Each cloud of rows lies close to a flat space through zero, with a little noise off it, and is much wider in some directions of that space than in others. After each cloud: how many dimensions does that space have?
In the rows, 128 means zero.

[[121 140 118 121 130 122 122 129 131 169 119 166 127 121 167 114  86 128
  153 133 106]
 [141 121 149 137 116 133 144 129 130  99 118  87 122 134  87 140 176 127
  114 107 148]
 [120  99 127 128 121 111 119 120 113 132 138 150 129 111 157 134  78 150
  136 147 107]
 [123 124 105 134 127 130 135 120 126 154 128 135 121 124 153 135 114 112
  126 137 138]
 [133 105 120 142 116 129 145 119 118 111 135  92 120 124 112 153 158 115
  102 127 159]
 [124 128 116 127 129 127 124 125 127 142 131 144 130 127 147 129 111 124
  131 138 126]
 [131  91 125 141 114 123 139 114 111 107 142 102 122 118 121 155 137 128
  105 135 149]
 [126 152 109 126 148 148 127 129 137 127 136 117 135 144 115 121 161  98
  112 128 152]
 [129  80 124 143 105 118 143 111 107 117 136 106 115 110 133 161 123 136
  113 136 143]
 [126  99 145 129 120 114 118 125 114  98 145 129 132 118 122 136 106 157
  128 140 113]
 [124 136 124 126 132 127 121 132 130 138 124 144 129 126 141 118 114 130
  137 130 119]
 [117 100 121 129 121 114 118 120 113 138 139 154 128 109 165 134  77 144
  136 149 110]
 [137 171 140 119 141 144 132 145 151 123 110 117 133 148  94 105 173 115
  130 103 132]
 [136 143 147 127 124 129 132 139 138 116 115 117 128 134 104 121 150 133
  134 112 125]
 [131 105 123 139 124 136 139 116 120  94 145  84 126 131  98 154 173 114
   91 129 166]
 [144 134 152 134 120 134 145 137 136 100 117  85 122 138  80 133 185 126
  117 100 146]
 [136  42 157 147  79  93 145 109  93  99 130 101 105  95 132 176  99 172
  124 130 121]
 [115 167  89 117 140 130 122 128 142 221 109 197 125 124 208  99  59 106
  170 142 101]
 [130 113 139 132 115 119 130 125 123 128 122 127 122 120 134 135 118 140
  136 126 121]
 [145 114 172 134 114 124 138 135 126  68 124  80 126 135  66 139 180 149
  115 102 130]
 [134 125 128 134 121 130 137 124 129 126 122 113 122 129 117 136 148 123
  123 120 140]
 [119 133 115 121 142 133 117 127 129 131 142 143 137 130 138 120 113 124
  123 140 125]
 [144 110 161 137 113 128 144 131 124  68 128  68 126 135  63 146 192 140
  104 105 149]
 [128 161 147 112 147 129 109 143 141 117 126 148 142 139 118  96 123 142
  148 123 102]
 [144 106 149 145 113 133 149 123 124  74 131  60 122 136  64 157 202 124
   92 108 170]
 [118 160  97 120 147 140 121 130 138 167 127 155 134 133 156 113 113 103
  136 137 130]]
  4

[[118 129 124 144 130 142 147 129 149 141 125 127 116 139 124 107 131 151
  130 128 125]
 [152 115  97  96 131  80  86 126  87  94 148 151 154  90 130 170 137  70
  131 119 111]
 [ 79 138 166 164 131 189 187 150 186 183 108  86 103 161 119  81 102 225
  124 140 153]
 [154 103  99  93 137  98 103 104  92  96 127 170 148 102 139 175 139  70
  141 115 114]
 [127 107 133 129 127 159 149 127 138 148 132 126 135 149 117 125 127 147
  142 118 138]
 [121 123 132 134 120 126 133 139 137 129 122 121 119 130 127 126 133 127
  116 124 141]
 [179  97  87  82 136  85  71 110  51  76 145 170 162 107 143 192 142  44
  149 114  97]
 [129 145 117 126 120  64  84 128 134  76 158 114 134  97 142 115 129  93
  111 138 119]
 [145 114 111 122 135 139 133 131 106 117 128 135 142 118 124 144 119 116
  143 126 126]
 [108 222 147 174  94 103 130 141 223 107 134  62  90 124 149  59 122 170
   68 167 130]
 [138 121 104 107 123  96  86 116 101 109 139 164 135 104 144 161 135  82
  132 123 126]
 [107 171 162 169 118 152 150 137 194 140 120  88 116 132 126  77 117 187
  113 133 138]
 [111 214 136 159  98  63  89 138 177  68 141  64 114  92 164  78 126 113
   82 149 136]
 [124  70 125 121 146 168 157 144  91 165 121 147 138 146 107 152 136 145
  160 110 120]
 [106 154 151 161 124 139 144 145 166 139 112 112 104 134 153  80 127 182
  117 137 137]
 [125  99 149 127 153 200 172 147 119 178 121 122 122 168 103 123 124 182
  154 126 140]
 [144 109 109 124 127 132 119 120 104 122 127 139 131 133 118 143 132 121
  131 112 127]
 [165 141  97 111 122  47  62 109  86  39 166 151 145  82 155 159 135  48
  111 138 106]
 [124 112 137 122 144 162 158 134 119 176 117 135 133 157 111 127 129 166
  151 109 146]
 [123 130 124 129 134 134 135 122 136 117 134 127 135 126 122 121 129 129
  123 122 120]
 [132 109 114 107 138 113 103 132 101 111 134 145 148 123 127 156 141  97
  135 125 127]
 [142 112 117 109 135 117 118 117  93 114 135 155 148 128 120 168 135  94
  142 134 118]
 [ 76 187 184 208 112 185 196 169 236 178  82  51  80 163 126  35 113 242
   87 147 166]
 [106 156 145 155 130 152 152 137 177 151 118 100 108 149 128  82 116 186
  102 135 132]
 [113 149 144 155 123 140 147 147 168 128 103  93 110 141 129  96 128 171
  129 135 144]
 [116 135 141 136 131 135 140 136 143 142 120 118 132 131 133 107 137 141
  126 119 146]]
  2

[[139 145 158 129 144 117 120 118  90 178  79 123  69 107 112 149 113 132
  160 126 142]
 [163 132 131 138 131 154 149 108  83 124 134 126 147 154 137 113 101 106
  153  99 137]
 [103 117 138 155 112 179 167  82  95 118  84 137 172 168 133 174 142 103
  121  88  90]
 [ 95  92 148 108  85 142 115 114 113  79 174 141 121 141  81 210 176 158
  102 120  87]
 [ 86 130 137  57  89  99 152  96 160 189 128 127 104 152 209  82 122 177
   85 162 158]
 [122  87 145 118 162 163 109 127  53 110 158 119  99 160 101 150 130 140
  154 101 155]
 [121 146 140 103 109 102  96 110 114 187  90 128 104 125 167  83 102 122
  182 156 169]
 [136 123 110 129 135 153 152 161 105 126 148  74 129 118  52 187  66 109
  104 111 141]
 [153  87  90 101 103 145 162 147 130  30 147 118 178 111  97 180 133  67
   96 110 165]
 [142 107 174  72 177 136 123 144  54  79 170 128  96  83 116 162 148 143
   87 145 162]
 [128 115 149 172 215 145 133 123 119 131 127 113  90 151  62 164 154 145
  128 115 118]
 [ 36  99 140 133  99 134 116 119 120 148  83 163 104 122 107 172 148 137
  136 128 125]
 [125 115 125  99 111 105 149 153 154 160 151 144  70 111  98 132 103 169
  106 119 153]
 [ 64 106 188 140 186 147  77 102  63 165 130 142  90 166 103 125 147 168
  173 145 130]
 [175 157 140 121 103  89 136 138 147 155 137 166  80  91 132  97 119 150
  139 123 127]
 [150 149  95 133 109 119 103 143 153 145 107  87 113 125 141 137 114 126
  147 123 111]
 [113 133 172 164 159 125 111 126  92 149 115 167  55  97  93 146 152 152
  153 125 111]
 [113  97 146 143 190 163 122 106 113 112  96 119 145 166 122 164 175 136
  128 107 110]
 [173 143 106 127 115 141 136 103  71  81 110  67 109 115 145 182 127  68
  145 128 148]
 [141 153 151 107 130 102 106  78 172 183  73 113 166 176 162 103 150 133
  154 151 110]
 [ 73  97 125 110 106 109  90 128 133 124 144 147  73 130 118 132 156 151
  151 152 155]
 [141 149  83 175  65 120 150 155 125  86 149 141  80  61  88 170 109  83
  134 120 126]
 [132 145 131 160 134 144 153  89  96 110 121 123 124 133 142 135 140  93
  131 138 128]
 [146 145 150 145 134 144 141 155  82 126 183 131  51  88  90 175 117 183
   88 100  83]
 [ 92 124 110 167 116 131 104 129 159 148  86 121 147 144  89 152 128 110
  165 122 108]
 [165 190 168 159 119 114 142 106 114 187 114 163 121 105 137  82  99 130
  148 132  95]]
  13

[[172 178 118 119 134 133 109 140 109 127 125  73 108  99 147 182 145 132
  120 117  97]
 [128 139 129 128 136 133 129 141 133 129 149 116 122 117 116 131 127 117
  128 124 134]
 [ 79 118 123 118 106 112 144 127 134 142 114 139 131 150 117 121 139 123
  111 153 153]
 [ 65 135 122 115 116 112 152 155 144 142 134 129 130 126  86 113 142 115
  120 159 161]
 [ 84 102 124 126 101 105 142 112 126 132  96 164 145 150 127 104 135 141
  127 161 136]
 [178 101 141 156 157 153 109 115 134 109 158 153 133 126 143 106  89 128
  150  84 119]
 [ 91  85 138 141 136 131 142 129 159 134 155 166 135 156 104  83 100 107
  127 121 173]
 [165 131 134 139 145 140 118 125 122 115 143 131 129 107 130 124 113 133
  148 106 112]
 [129 142 120 118 115 120 124 127 119 134 112 107 120 129 140 153 143 128
  109 138 126]
 [ 54 131 125 115  99  99 154 142 134 143 114 139 134 131  91 115 150 127
  122 176 153]
 [126 154 122 113 119 124 128 139 119 135 121  95 117 122 126 154 148 124
  111 136 126]
 [ 31 125 122 110  98  96 167 148 140 142 119 150 139 132  72  97 152 119
  126 189 164]
 [ 87 119 120 120 105 110 140 118 130 140 104 134 130 156 129 127 141 128
  107 152 146]
 [ 85 155 122 110 114 109 145 155 130 138 130 112 123 109  92 131 153 120
  126 161 140]
 [165 158 129 127 141 140 115 139 118 121 136  98 119 100 136 154 130 132
  135 111 105]
 [159 145 125 125 132 130 118 127 112 119 119 106 123 118 143 149 136 136
  130 122 106]
 [ 72 141 126 113 110 108 148 146 128 138 121 131 131 120  96 121 150 125
  128 168 142]
 [121 116 128 131 127 127 130 124 137 131 129 135 131 141 129 123 123 126
  122 124 138]
 [111 105 128 132 127 135 132 125 146 135 133 145 130 152 126 115 119 116
  117 126 153]
 [121 135 124 124 122 125 132 131 130 132 126 115 121 132 128 138 138 124
  117 134 132]
 [104 144 117 109  94 105 133 123 112 139  86 114 125 135 139 150 160 141
  108 161 121]
 [ 61 163 116  98  93  92 151 149 111 140  98 111 130 107  94 137 173 137
  128 189 124]
 [122 131 127 129 144 139 131 147 148 137 161 115 118 125 105 129 123 106
  124 111 153]
 [ 26 125 114 101  75  83 162 132 127 151  83 138 136 158 103 121 164 130
   97 196 158]
 [ 70 150 119 102 106 107 152 153 128 144 122 114 126 116  88 128 158 119
  119 168 148]
 [177 137 133 137 145 140 111 122 115 118 130 115 126 109 147 142 124 137
  138 111  97]]
  4

[[124 125 118 111 137 133 135 131 136 129 132 130 129 127 127 124 121 131
  133 124 128]
 [147 136 152 121  91 136 139 139 145 122 166  92 109 143 134 129 137  97
  148 124 110]
 [ 99  79 104 206  85 161  93 113 131 186  31  48 153 103  91 200  97  76
   40 166 121]
 [119 120 109 135 150 122 120 125 117 133 103 144 142 121 121 128 127 141
  117 131 137]
 [116 108 123 145 103 146 125 120 141 153 104  88 135 122 115 155 118 102
  100 142 120]
 [139 131 137 179 118 110 104 126 100 122 100 131 131 128 120 142 140 133
  107 137 134]
 [118 119 126 133 110 142 129 126 142 140 119 100 131 127 120 146 121 113
  115 135 119]
 [127 134 126 108 139 124 134 132 133 124 147 137 128 131 135 115 129 136
  140 122 129]
 [129 106 141 210  72 140  97 124 121 151  78  66 129 119 107 185 119  86
   70 158 116]
 [137 148 139  97 151 112 136 135 121 104 159 166 118 137 142  93 143 150
  161 111 129]
 [101 125 107  58 154 153 160 127 163 142 150 134 132 128 134  99 114 132
  151 118 126]
 [138 111 136 225  94 122  84 119  94 131  69 100 134 118 108 179 137 110
   69 151 126]
 [ 95 128  72  98 208 118 124 116 113 130  88 208 160 107 128  94 118 193
  127 117 158]
 [148 144 160  81 106 135 162 143 158 115 201 111  97 149 154 110 133 107
  178 112 110]
 [102 118 102 102 148 141 137 124 144 143 114 137 140 118 124 124 115 136
  126 127 133]
 [111 118  94 156 161 119 106 122 101 131  72 160 153 108 116 132 123 155
   96 139 146]
 [131 129 139 121 119 132 130 132 134 125 138 119 124 132 126 127 128 119
  134 124 126]
 [123 121 105 190 161  97  89 111  79 121  55 176 152 112 113 139 138 166
   89 139 153]
 [128 102 139 192  70 152 104 127 130 160  88  54 128 123 105 184 118  75
   78 157 112]
 [126 157 109  56 212  94 147 130 117  91 167 231 127 130 152  57 143 204
  186  96 153]
 [136 148 137  76 147 120 150 131 134 108 176 156 114 139 144  94 137 146
  170 107 128]
 [ 99 123 100  88 168 135 146 124 137 138 124 157 145 118 130 105 114 150
  134 123 138]
 [124 151 118  58 191 106 148 131 130  94 173 205 126 137 151  70 139 180
  185  97 143]
 [140 114 141 186  89 130 108 124 117 142 100  85 127 123 115 166 131 100
   89 147 120]
 [137 134 151 118 108 133 142 130 140 125 162 108 116 140 137 128 129 110
  147 126 120]
 [107 117 106 110 133 148 141 122 148 152 116 111 138 121 123 134 111 120
  119 132 127]]
  3

[[149  96 120 159 103 136 106  93 134 178  72 160 193 172 141 138 124 175
  169 121 111]
 [110 117 137 144 110 145 111  72 123 143  70 149 197 165 136 125 129 131
  146  92 111]
 [139 143 126 112 117 164 130 143 153 143 144 105 113 146 122 123 164 141
   51 166 123]
 [144 124 126 166 116 124 142 139 125 128 110 150  82  88 123 126 158 123
   74 147 162]
 [145 134 128 160 117 146 151 123 108 142 104 136 126 150 151 144 138 139
  138 131 137]
 [108 172 171 105 164  96 171  96 108  99 165 175 128 124 175  98 149 106
  177 102 154]
 [137 173 104 116  97 166 134 122 140 103 153  69 132 165 108 137 115 148
  162 103 116]
 [101 127 209  75  66  97  99 100 203 103 163 133 140 168 123 109 174 172
  162 107  91]
 [107 110 140 131 112  79 116 175  73  88  95 164  78 106 133 101 123 100
  199  91 211]
 [161 134 126 160 129 143 195 119 105 161 127 129 143 153 163 116 129 165
  143 141 172]
 [122 153 129 118 112 131 168 166 100  68 161  93 160 140 177 153 104 119
  190 115 164]
 [148 132 165 110 175 161 162 138 142 122 154 162 192 121 150 137 129 183
  167 105 123]
 [113 130 150 148 113 126 120 161 114  72  94 159 178  97 165 160 130 105
  159  73 144]
 [146 127 124 156 114 166 106 153 134 145  88 115 107 136 105 154 148 148
   84 123 117]
 [119 130 180 106 100 176  93 168 200 128 143  85  48 137  65 143 186 160
   41 134  74]
 [105  96  92 158 104 130  40 137 108  84  51 133 106  78  66 166 116  89
   99 107 125]
 [ 98 136 123 116 176 163 144 127 130 161 140 144 169 123 149  98 125 113
  112 130 139]
 [117 143 115 171 129 119 132 173 103  96 115 137 110  78 141 143 122 107
  143 101 183]
 [ 98 133 134 125 130 124  94 108 123 133 123 139 130 157 138 141 134 128
  168 132 118]
 [122 177  99 135 135 158 143 131 135 111 161  76  92 108  95 125 119 114
   99 115 133]
 [162 143  95 192 136 179 202 198  83 133 132  96  20 102 125 158 118 132
  134 154 180]
 [104  82 141 131 130 129 100  66 119 152  78 148 217 167 136 138 104 142
  165 118  99]
 [117 136 123 136 132  91  72  78 108 133  98 178 110 141 126 129 157 132
  145 144 146]
 [122 168 117 141 125 133 166  84 142 145 142 165 169 126 171  89 140 112
  149 108 137]
 [123  89 143 113 124 135 130 141 140 123 127 175 145 110 134 114 131 155
  166 138 151]
 [111 157 101 102 127 166 116 180 165 120 178  30 102 116  58  99 102 140
   94  96 143]]
  15

[[160 144  97 139 122 102 140 147  71 156 113 121 132 128  87 132 145  69
  124  53 128]
 [148 129 111 114  80 128 113  97 159 132 137  94  48 131 117  74 141  81
  137 103 140]
 [128 152  61 113 102 112 142  70 109 162 137 123  98  90  95 143 100 116
  144  70 176]
 [104 122 184 132 102 163 122 142 159  65 144 107  87 111 161 119 161 173
  157 174 123]
 [143 128 174 136 174 169 111 149 110 146 154 173 121 116 171 131 139 150
  125 123  96]
 [113 147 144  98 142 100 165 161 147 157 185 114  67 142 148 132 138 107
  145  84 119]
 [169  92  79 116  95 135  99 110 117 127 104 137 127 100 144 165 139 121
  110 141 117]
 [162  92 142 124 118 102  74 109 171 129  91 123 165 117 117 127 111  91
  108 140 136]
 [ 52 154 165 171 128  78 104 164 123  94 112 165 198 133 114 114  84 140
  154  84 131]
 [ 91 113 154 144  95 118  57  73 184  53 177 130  28 104 189 125 139 129
  108 132 112]
 [114 175 118 142 194  86 178 169 117 118 151 173 124 133 109 142 129 156
  106 154 157]
 [140 108 173 130  94 118  69 124 129  84 142 112  74  96 178 106 164 125
  130 133 104]
 [ 86 164 111 153 162 126  98  62 147 102 159 117  85 115 120 110 116 151
  101 113 161]
 [139 111 163 134 157 151  98 164 143 109 141 152  95 109 190  95 152 128
  109 154 108]
 [167  84  83  69  48 102 132 106 101 132  96 127 119 153 139 123 117  46
  118 127 131]
 [141 118 107 136 112 122 106 114 105 122  91 142 165 122 124 114 115 114
  102 137 133]
 [162 146 113 143 145 110 105 114 164 118 138 132  37 103 145  88 154 128
  142 150 166]
 [118 130 101 139 151 136 181 107  96 153 134 107 150 134  83 143 110 119
  115 123 128]
 [144 161  87 129 158  90 128 130 134 120 129 114  75 162  89 104 149  89
  134 107 171]
 [100 139 128 151 197 134 140 132 142 133 170 138 121 149 127 127 122 198
  126 172  98]
 [136 120  97  88 132  82 154 203 119  93 102 108 143 107 132 111 146 151
  133 204 164]
 [135 143 120 140 115 119 119  91 131 112 117 117 112 155 100  90 130  94
   93 128 143]
 [148 129 131 121 133 181 177 116 103 181 119 106 189 128 122 188 139 159
  102 133 107]
 [145  95 164 131 126 156  70  65 110 125 148 155 125 114 172 182 126 126
  101 115  88]
 [161  79 171  85  69 105  84 149 169  74 115 134  96 123 154 121 143  85
  138 168 124]
 [126 159 119 114 139 152 141 143 111 148 132 164 147 133 128 147 129 157
  121 109 134]]
  17

[[109 121 124 110 125 131 140 132 111 111 104 152 116 115 134 106 156 105
  129 136 142]
 [126 134 135 118 129 130 115 123 127 135 127 136 140 129 110 144 117 138
  126 134 138]
 [107 169 147 118 107 158 118 124  60 117  75 153 166 131 147 128  89 161
  142 122 130]
 [121 113 146 104 129 124 126 123 118 123 108 169 133 118 133 123 140 153
  144 170 137]
 [145 128 130 142 138 133 112 130 142 146 159 123 147 147 111 156 110 140
  120 110 128]
 [165 135 119 164 151 126 111 146 158 144 180  85 133 155 140 146 115 150
  122  97 117]
 [123 117 137 115 137 131 120 130 113 132 121 151 138 123 133 128 127 151
  135 145 132]
 [145  86 109 131 161 109 123 142 188 145 192 125 108 132  94 142 171  95
  107 119 147]
 [116 128 147 108 129 142 109 123 100 133 112 175 161 131 117 143 114 157
  136 142 144]
 [110 140 130 117 100 139 145 117 102 107  92 155 133 127 132 115 132 103
  131 124 136]
 [112 101 140 108 114 131 138 111 111 126 105 178 141 122 120 123 132 127
  138 154 129]
 [163 145 134 158 126 114 125 124 162 135 153  86 126 145 139 142 104 158
  131 130 106]
 [ 69 111 129  76 140 148 124 136  55 121  68 172 127  82 133  95 149 124
  135 148 143]
 [160 108 130 139 128 107 129 117 200 138 181 141 129 153  88 162 147 109
  116 131 145]
 [164 118 116 157 158 114 111 143 184 152 195  84 121 147 115 152 129 134
  113 107 124]
 [135 165 133 135 138 140 111 149 105 116 115 113 132 134 165 122 119 164
  137 120 136]
 [116 119 138 112 100 116 148 104 131 119 100 152 122 115 114 121 134 112
  134 160 128]
 [133 125 120 128 159 138 102 150 135 142 163 130 137 139 114 146 138 129
  114 100 152]
 [136 133 132 134 143 136 106 133 123 148 143 113 146 133 124 146 101 160
  128 119 122]
 [119 135 133 121 115 132 131 120 117 121 108 141 134 126 124 127 123 127
  131 134 133]
 [113 161 128 126 140 142 114 146  74 125  91  92 127 108 171 104 100 170
  141 127 109]
 [118 147 118 135 123 133 137 136 107 118 111  96 113 118 150 106 125 117
  128 110 116]
 [116 132 127 117 106 114 150 115 132 112  99 124 106 110 124 109 140 103
  130 149 125]
 [159 178 125 159 133 133 112 147 142 121 147  82 127 152 155 139 110 152
  127  99 129]
 [119 104  95 134 134 121 155 142 147 116 146 117  89 122 131 100 179  56
  110 100 133]
 [ 71 110 115  88 114 134 157 124  79 105  66 158 100  82 130  80 165  77
  130 144 135]]
  7
